The same things were measured in two ways. Each way mixes the same 9 hidden numbers, adds some noise and spreads widely along 5 directions of its own, which tell nothing about the thing.
(in the rows, 128 means zero)
Some things both ways: the first way, then the second way.
[208 137 206 129  64 157 101 120  64 125  63 139 136  61 166 159 146 153
 113 115 133 127 101]
[ 54 142  83 120 125 134  87 135 150 105 123 159  86 137  88 129]

[116 123 118 134 135 112 138  95 159 123 139 122 119 103 125 140 134 117
  69  96 141 120 156]
[106 119 111 153 119  89 180 131 144 135 112  94 143 157 159 100]

[113 140 151 119  88 103 105 110  84  93 118 202  97  93 139 146 142 137
 112  93  93 141  91]
[ 96  83 130 180  90 113 119 141 172 190 125 104 147 100 134  74]

[136 129 147 156 108 149 122 142 127 122 142 155 144  63 133 142  94 137
 112 113 140 139  95]
[160 147 148 116 121 150 164 102  80 148 119 121 137 174 136 137]

[129 129 138 107  86 124 112 117 106 116 139 155 138 127 136 130 128 103
 157 129 107 125 144]
[148 118 102 133  76 198  60  89 127 131 159 157 105 128  85 161]

[176 161 181 129 113 113 130  92  74 110  76 140 108 115 143 137 160 130
 120  86 114 126 140]
[133  91 153 113 172  60 204 140 113  95 148 129 116 167 161 182]

[156 127 111 109 116 151 187 124 144  63  93 166 109 195 110  84 122  98
 138 145 152 137  85]
[151 110 122 182 126 132 148 112 102 204 129  88 136 114 179  91]

[173 147 151 105  83 130 115 119 112 109  92 122 119 125 131 137 144 137
 108 110 160 135  93]
[157 134  88 163 150 164 157 100 126 131 145 144 115 164 219 118]

[136 156 143 155 110 144 112 140  95 147 129 157 142  84 170 119 115 167
 150  90  99 126 113]
[157 117 192 102 173  96 209 139  86  86 147 143 118 158 141 187]

[186 147 154  97 109 139 132 106 148  88 111 138 121 136 119 171 137  69
 119 108 179 131 167]
[192 154 105 153 131 172 159  69 107  42 142 152 102 153 150 148]

[116 148  98 119 163 117 175  89 194  80 149 130 117 173 118 129 131  64
 105  96 155 124 184]
[184 105 126 140 129 115 134 124 117  99 151  93 127 109 174 158]

[101 147 166 147 117 117 129 108 105 105  93 125 118 102 160 113 128 164
 105 107 135 144  88]
[113 103 153 147 177  89 153 134 119 131 130 152 124 151 188 116]

[176 152 137 138  95 179 173 134 167  88  51 177 110 170 155 107 108 132
 101 113 172 149  95]
[ 48 136  86 123  95  93 126 158 121 163 133 137 119 108  89 105]

[115 155 131 136 103 159 128 138 153 103 112 185 119 108 172 128 111 144
  96  86 124 149 104]
[122 126  83 143  74 158  91 123 144 148 140 111 122 109 113 120]

[119 143 140 145 128 157 152 136 177  67  88 178 116 127 147 108  98 128
  91 112 146 170  74]
[137 141 108 141 130 162  82 130 125 141 134 125 136  80 127 125]

[ 93 150 144 146 161 136 152 109 194  70 173 152 135  94 121 173  95  62
  75  81 165 151 167]
[168 111 114 144 120 161  30 120 123 103 149 100 116  67 120 164]

[147 110 101 110 128 136 156 123 153 111 150 127 129 151 100 109 114  97
 152 145 169 120 136]
[146 153 183 145 164 151 172 116 124  92  97 138 130 136 134 109]

[132 115 152  74 105 111 122  87  96  66 129 123 132 119 117 133 162  83
 130 151 109 123 116]
[135 139 158 100 147 107 137 116 140  91 106 162 163 106  67 101]

[ 96 114 131 111 124 115 147  81 147 100 150  89 141 131 127 129 134  87
 103 144 151 110 164]
[ 50  93  94 183 110 111  30 131 167 150 121 128 106  93 114  66]

[133 140 137 148 100 149 115 130 135 146 143 112 162  84 155 132 108 143
 107 106 130 126 132]
[122 115  73 100  91 166  43 124 118 164 159 124 100 145 121 178]

[131 149 164 120  89 150 128 124  80  75 128 177 128  79 150 146 133 118
 104  94  98 137  91]
[190 133 117 107 158 165 124 114  90 108 164 133 122 113 123 191]

[176  97 174 127  84 140 108 120  48 129 112 133 142  55 126 124 140 144
 136 146 110 114 105]
[ 87 110 130 176 132 145 105 104 148 174  90  99 105 160 122  87]

[106 121 121 148 133 163 127 143 201 128 165 159 141  88 144 149  74 116
 106 107 177 141 156]
[113  71 156 199 105 117  38 136 133 165 125  78 118 102 160  79]

[126 139 146 122 103 131 120 127 140 109 157 167 114 103 110 181 100  94
 111  84 196 148 161]
[165 104 114 150  61 203  52  83 144 150 140 122 109 160 146 142]

[129 137 108 119 127 113 158  99 117 101 158 123 134 125 125 116 148  98
 116 115 101 102 127]
[159 152 110  41  83 137 150 129 121 142 128 105 149 141  89 182]

[116 146  99 172 129 153 142 152 161 143 143 132 136 104 138  96  88 169
  98  90 144 141  98]
[113 171 147  63 154 145 182 157 117 119 122 154 137 150  99 181]

Other things, the second way, with their names:
<529>: [156 149 115 104 149 136 192 124  91  87 161 170 121 189 186 164]
<739>: [ 93 116 115 130 150  62 167 162 110 144 129  98 132 149 177 121]
<394>: [126  73 154 159  94  79 142 146 124 202 131  73 132 137 201  95]
<225>: [141 167 132  83  96 149 143 135 136  95 123 150 152 125 110 147]
<585>: [130  83 154 197 156 108 121 118 152 129 120 117 139 114 166  82]
<779>: [112  76 161 163 131 118 107 139 147 136 150 147  94 118 167 133]
<603>: [125  96 103 188 117 119 114 138 114 201 142  77 138 113 198 100]
<531>: [103 122  79 150 113 166  79 128 156 187 128 121 116 167 203 105]
<753>: [137 103 154  98 146 118 131 123 140 130 124 139 127 170 158 167]
<773>: [156 177 103 102 129 182 134 118 160 113 103 123 147  91 100 125]
<262>: [186 112 100 151 130 197 125  77 109 152 159 129  98 153 164 181]
<332>: [109 162  83  81 105 113 166 122  92 120 140 155 127 158  87 141]
<772>: [142 137 137  73  78 155  93 136 102 133 140 124 128 163 109 186]
<52>: [129 153  83  98  70 168 127  81 120  98 128 140  97 185  67 155]
<907>: [ 89 155 117 122 150 140 159 162 156 113 119 135 125 128 133 132]
<686>: [156 125 128  87 119 114 147 115 110 130 139 130 151 148 107 150]
<329>: [ 91 139 115 124  98 107  92 156 144 133 103  90 120  94 124  94]
<109>: [149 141 130 169 198 161 156  99 102  75 138 155  86 116 134 148]
<413>: [140 132  76 137 111 199  91 113 115 147 164 135 115 154 139 187]
<508>: [ 74 137 108 174 167 158 130 131 168 121 122 159  94  97 107 104]
<289>: [179 142 144 183 158 143 192  65  91 113 119 147 134 142 157  78]
<665>: [146 174 125  86 140  87 223 119  89 104 109 127 160 132  97 105]
<523>: [196 128 154  77 118 123 224 125  76 145 162 135 137 187 200 187]
<414>: [ 49 108 118 162 105 124 105 126 155 144 114 131 103 133  68 104]
<807>: [129 133 122  64  74 134  97 146 125 120 146 127 143 107  63 188]
<866>: [ 81 120 167 178 118 130 103 140 189 127  84 122 139  85  98  46]
<748>: [150 103 137  98  92 178  46 134 134 201 139 113 144 152 148 160]
<331>: [167 165 155 100 180 174 178 102 118  46 123 170  99 148 119 197]
<890>: [151  86 147 130 123 123 129 156 133 183 146  91 154 146 203 152]
<528>: [ 94 113 176 128 180 125 125 164 152  84 135 160 125  90  64 165]
<370>: [ 93 132 149 170 142 133 110 128 148 107 104 141 114 109 129  76]
<320>: [165 109  89  98  82 155  81  99 103 163 161 127 122 169 137 162]
<803>: [183 136  94 136 119 162 128  92  88 130 152 117 120 122 132 147]
<352>: [114 138  94 150 146 159 108 138 128 145 143 141 126 121 170 134]
<86>: [100  99 112 141  96 118  88 150 161 153 132 105 120 119 158 121]
<165>: [103  85 130 176 147  89 109 163  97 186 153  98 133 117 189 113]
<183>: [159 111  97 181 114 174 112 104 109 110 168 125  92 140 177 167]
<141>: [131 165  77 138 128 187 125 103 125 110 127 127 108 118  89 153]
<911>: [121 165 112 137 110 176 148  82 141  97  97 136 116 151  58 104]
<258>: [ 81  95 152 149  96  75 115 168 146 203 108  75 158  80 119  73]
<22>: [ 99  64  94 192 110  72 157 152 127 201 157  67 132 133 196 114]
<557>: [128 131 136 145 135 103 214 128 114 137 116  99 124 157 161 106]
<478>: [122 109 129  79  82  98  78 149 132 143 126 100 152 142 116 141]
<319>: [ 68 116 136 124 117 145 143 144 195 142 107 140 111 169 110 136]
<25>: [166 179 140 113 187 179 162 113 121  76 116 155 130 101 102 143]
<767>: [122 148  48 156 107 143 159  92 114 148 130 111 128 164 152 114]
<112>: [137 135 144 119 123  89 172 128 122 123 115 128 174 109 113  84]
<422>: [ 76 141 127 147 149  88 187 165 112  99 146 154 127  69  85 126]
<162>: [144  73 134  96  98 134  58 114 166 154 129 111 122 180 147 157]
<78>: [131 133  75  97  76 185  62 126 110 194 161 137 120 146 131 164]
<926>: [ 70 119 134 108 115 102 123 145 192 139  80 114 132 153 114  91]
<761>: [137 104 157 132 143 148  78 128 118 129 134 129  91 159 180 161]
<362>: [ 94 104 104  78  96  65  92 173 119 187 137  86 143  90 104 138]
<915>: [111 145 182  94 204  93 162 175 126  79 125 180 151 114 154 141]
<785>: [145  85 166 157 132  97 114 144 101 211 130  79 158  85 157  95]
<456>: [ 35 132 116 149 125 104 179 161 163 122 124 154 126 129  78 107]
<397>: [ 86 133 162  97 214 102 126 163 164  53 108 157 122  89  62 150]
<164>: [168 114  87 151  98 205  54  86 136 102 162 147  91 177 176 164]
<593>: [ 98 114 137 114  98 110 134 127 118 140 133 137 127 141  64 135]
<333>: [176 165  90 117 157 171 149 104 137  81 135 150 121 115 155 140]
<36>: [146  18 166 203 158 101  50 141 118 193 173 105 123 118 228 133]
<123>: [ 93 162  95  65 120 127  95 143 132 124 120 153 122 122  94 134]
<100>: [ 86  77 184 157 226  68 146 173 135  84 154 165 116  86 117 165]
<24>: [159  80 137 178 137  79 146 117 108 147 137  80 132  96 166  97]
<316>: [161 182 128 136 181 127 186 121  98  87 113 141 139  94 165  81]
<545>: [160 133 181 105 138 114 142 150 111 128 123 128 171 118 150 118]
<106>: [143 114 106 149  59 150 145  90 130 156 130 112 111 177 151 114]
<260>: [142 106 160 152 135  97 204 119  79 109 156 131 112 142 126 163]
<322>: [ 92 115 168 115 149  87 166 134 134 114 126 183 156 141  79 107]
<393>: [103 133 134 146 194  78 197 141 116  95 122 133 123 104 130 123]
<477>: [183  92 158  76  80 136  99 125 116 162 134  75 122 157 132 184]
<274>: [137 116 126 196 176 156 175  85 128 115 129 148 105 149 145 114]
<539>: [171 196 102 105 146 168 184  88  83  67 118 135 106 160 122 148]
<901>: [ 94 152  34 123 103 160  99 130 176 123 127 115  98 109 114 129]
<227>: [ 84 100 176 168 170 115  71 151 153 147 106 130 115  74 131  80]
<152>: [ 96 112 123 125 125 121  96 170 179 130 131 130 143 108 149 122]
<575>: [150 147 122 126 157 170 178  84 130  84 127 171 107 185 131 150]
<222>: [135  86 137  92  82 124  71 137 115 158 157 108 116 117  78 187]
<682>: [136 117 106 129 118 146 116 120 143 120 143 133 128 134 137 158]
<698>: [ 56 160 107 128 135  89 154 132 140 108  90 141 145 136  70  69]
<328>: [160 130  96 139 112 193 116 108 162 137 137 132 137 154 177 147]
<345>: [ 99 123 112  86  44 105 112 157 137 194 111  67 153 147 110 119]
<659>: [206 182 111  78 127 168 194  72  84 108 125 158 143 204 168 139]
<679>: [ 88 142 158 119 120  44 217 153  83 136 109 116 146 128 102  82]
<408>: [147 129 143 136 122 118 141 142  98  97 156 137 134  81 112 137]

Some of these things the first way, each followed by its name:
[233 140 122 126  89 166 111 151 130 155  97 138 143 111 141 118 130 148
 146 121 131 119 101]	<557>
[100 124  88 113 105 120 130 103 150 155 128  92 142 154 171  79 141 157
 131 137 113  97 139]	<529>
[ 81  96  79 105 134  93 125 100 146 130 221 110 145 110 104 129 127  91
 135 141 126  99 160]	<866>
[143 136 135 158 115 134 115 138 141 120 112 175 138  85 153 121 113 149
 122 117  94 138  70]	<258>
[154 118 133 125 107  88  94 102 134 144 114 139 143 109 144 125 144 132
 144 146  76 114 105]	<225>
[150 111 108 110 106 133 169 104 126 107  83 155  95 169 133  89 147 137
 116 134 134 114 120]	<907>
[ 73 129 108 119 127  96 132 100 144 114 123 135 104 144 131  94 134 146
  99 106 120 139 124]	<328>
[173 146 108 127  98 130  93 144 128 165 193  72 173  86  96 143 119 116
 128  98 145 115 135]	<508>
[ 94 127 121 132 104 141 121 125 111 135 148 151 146 100 166 105 117 147
 134 118  87 118 131]	<593>
[180  95 141 125  81 144 114 125 116 148  85 171 137 113 165 113 129 145
 159 158 101 108 121]	<772>
[143 124 128 113  96 129 121 118 131 112 113 184 137 131 170 119 135 114
 159 141  72 115 109]	<408>
[ 92 144 108 145 140 140 147 126 120 127 185 136 141 104 153 112 113 131
 140  96 118 108 145]	<477>
[248  86 146  67  73 144 124  95 137 109  76 101 138 137  94 140 161  72
 114 181 160 106 146]	<698>
[113 185 123 158 134 124 122 144 161 143 166 119 133 134 126 147  85 132
 134  57 192 147 145]	<779>
[109 147 160 151 113 161 147 150 118  57  85 221 108 101 164 105 102 154
 114 109 108 168  30]	<785>
[193 162 168 133 120 144 158 114 133  69 100 142 112 117  97 170 124  78
  80  80 184 149 124]	<393>
[204 161 162 127  87 181 109 158 145  96  92 168 143  93 144 149 109 117
 111  99 140 155  87]	<803>
[130 129  98 155 133 134 128 133 203 134 137 128 146 118 126 111  98 129
  93 118 135 139 116]	<603>
[126 141 140 126 109 144 114 138  92 101 148 132 155  66 147 115 128 142
 125 118  85 129  65]	<25>
[124 145  90 121 129 126 150  97 131 130 138  75 153 137 158  82 159 138
 112 118  82  93 128]	<901>
[215 137  89 110 117 164 115 139 193 140 140  66 186 128 122 110 127 101
 128 146 132 106 112]	<665>
[192 121 139  91  83 140  96 118 159 147 101 118 130 137 122 153 127 103
 132 126 186 127 181]	<164>
[103 128  88 105 161 143 169 101 169 100 166  68 138 154 109  87 129  94
 106 118 157 117 179]	<397>
[196 115 127 109  87 143  94 135 126 145 106 150 139 119 115 115 126 122
 159 132 108 130 143]	<528>
[ 58 160 122 140 148 133 146 130 160  74 210 119 139  93 108 161  85  87
  80  76 189 152 121]	<289>
[123 172 157 153 128 166 153 140 128  80 132 144 130 102 137 133  94 121
 102  76 165 155 108]	<109>
[158 139 110 134 116 117 136 120 135 137 139 136 131 139 127 126 125 123
 150 117 142 112 124]	<394>
[149 115 117 132 104 160 155 128 188 107 100 165 114 143 129 122 102 117
  91 125 176 141 129]	<165>
[198 119 113 121 116 152 158 110 178 130  70 104 128 158 136  95 135 127
 106 142 157 116 137]	<739>
[114 147 168 148 112 106  93 109  85 127 121 146 135  74 146 127 132 148
 120  91  74 139 129]	<100>
[198 103 102  93  73 126 119 111 131 149  95 146 116 162 111 108 148 120
 140 141 122 110 157]	<456>
[110 135 145 120 115 139 174  97  98  70  94 121 122 137 170  97 149 137
 107 136 126 114  84]	<123>
[165 104 134  85  62 138 168 100  94  82  78 171 101 186 126 109 145 106
 139 162 145 114 103]	<78>
[252 137 140  99  63 166 115 132 139 133  87 116 153 128 126 149 141 101
 125 134 158 113 128]	<332>
[161 112 120 115 119 159 159 109 112 111 107 109 155 132 164  80 146 128
 146 166  94  91 109]	<539>
[174 121 113  76  84 143 124 123 154 113 101 124 120 178  99 116 130  99
 140 141 176 137 146]	<322>
[187 151  96 113 136 156 145 144 196  94 118 113 138 160  95 101 116  99
 115 115 167 144  95]	<773>
[134 121 133 146 110 132 105 122 103 138 138 126 168  60 156 103 130 148
 119 131  46 117 102]	<141>
[216 159 127 125  83 129 111 145 112 153  88 145 131 149 141 115 131 151
 173 114 124 121  84]	<523>
[ 73 129 125 106 104 133 144 100 108  99 147 130 129 124 162 111 136 126
 109 120 118 113 133]	<320>
[185 134 158 131 102 160 106 133 172 122  74 155 125  91 151 153 117 135
  93 110 161 147 124]	<478>
[102 143 138 143 131 146 149 131 162  99 158 141 122 106 129 152  90 112
  95  91 201 146 127]	<370>
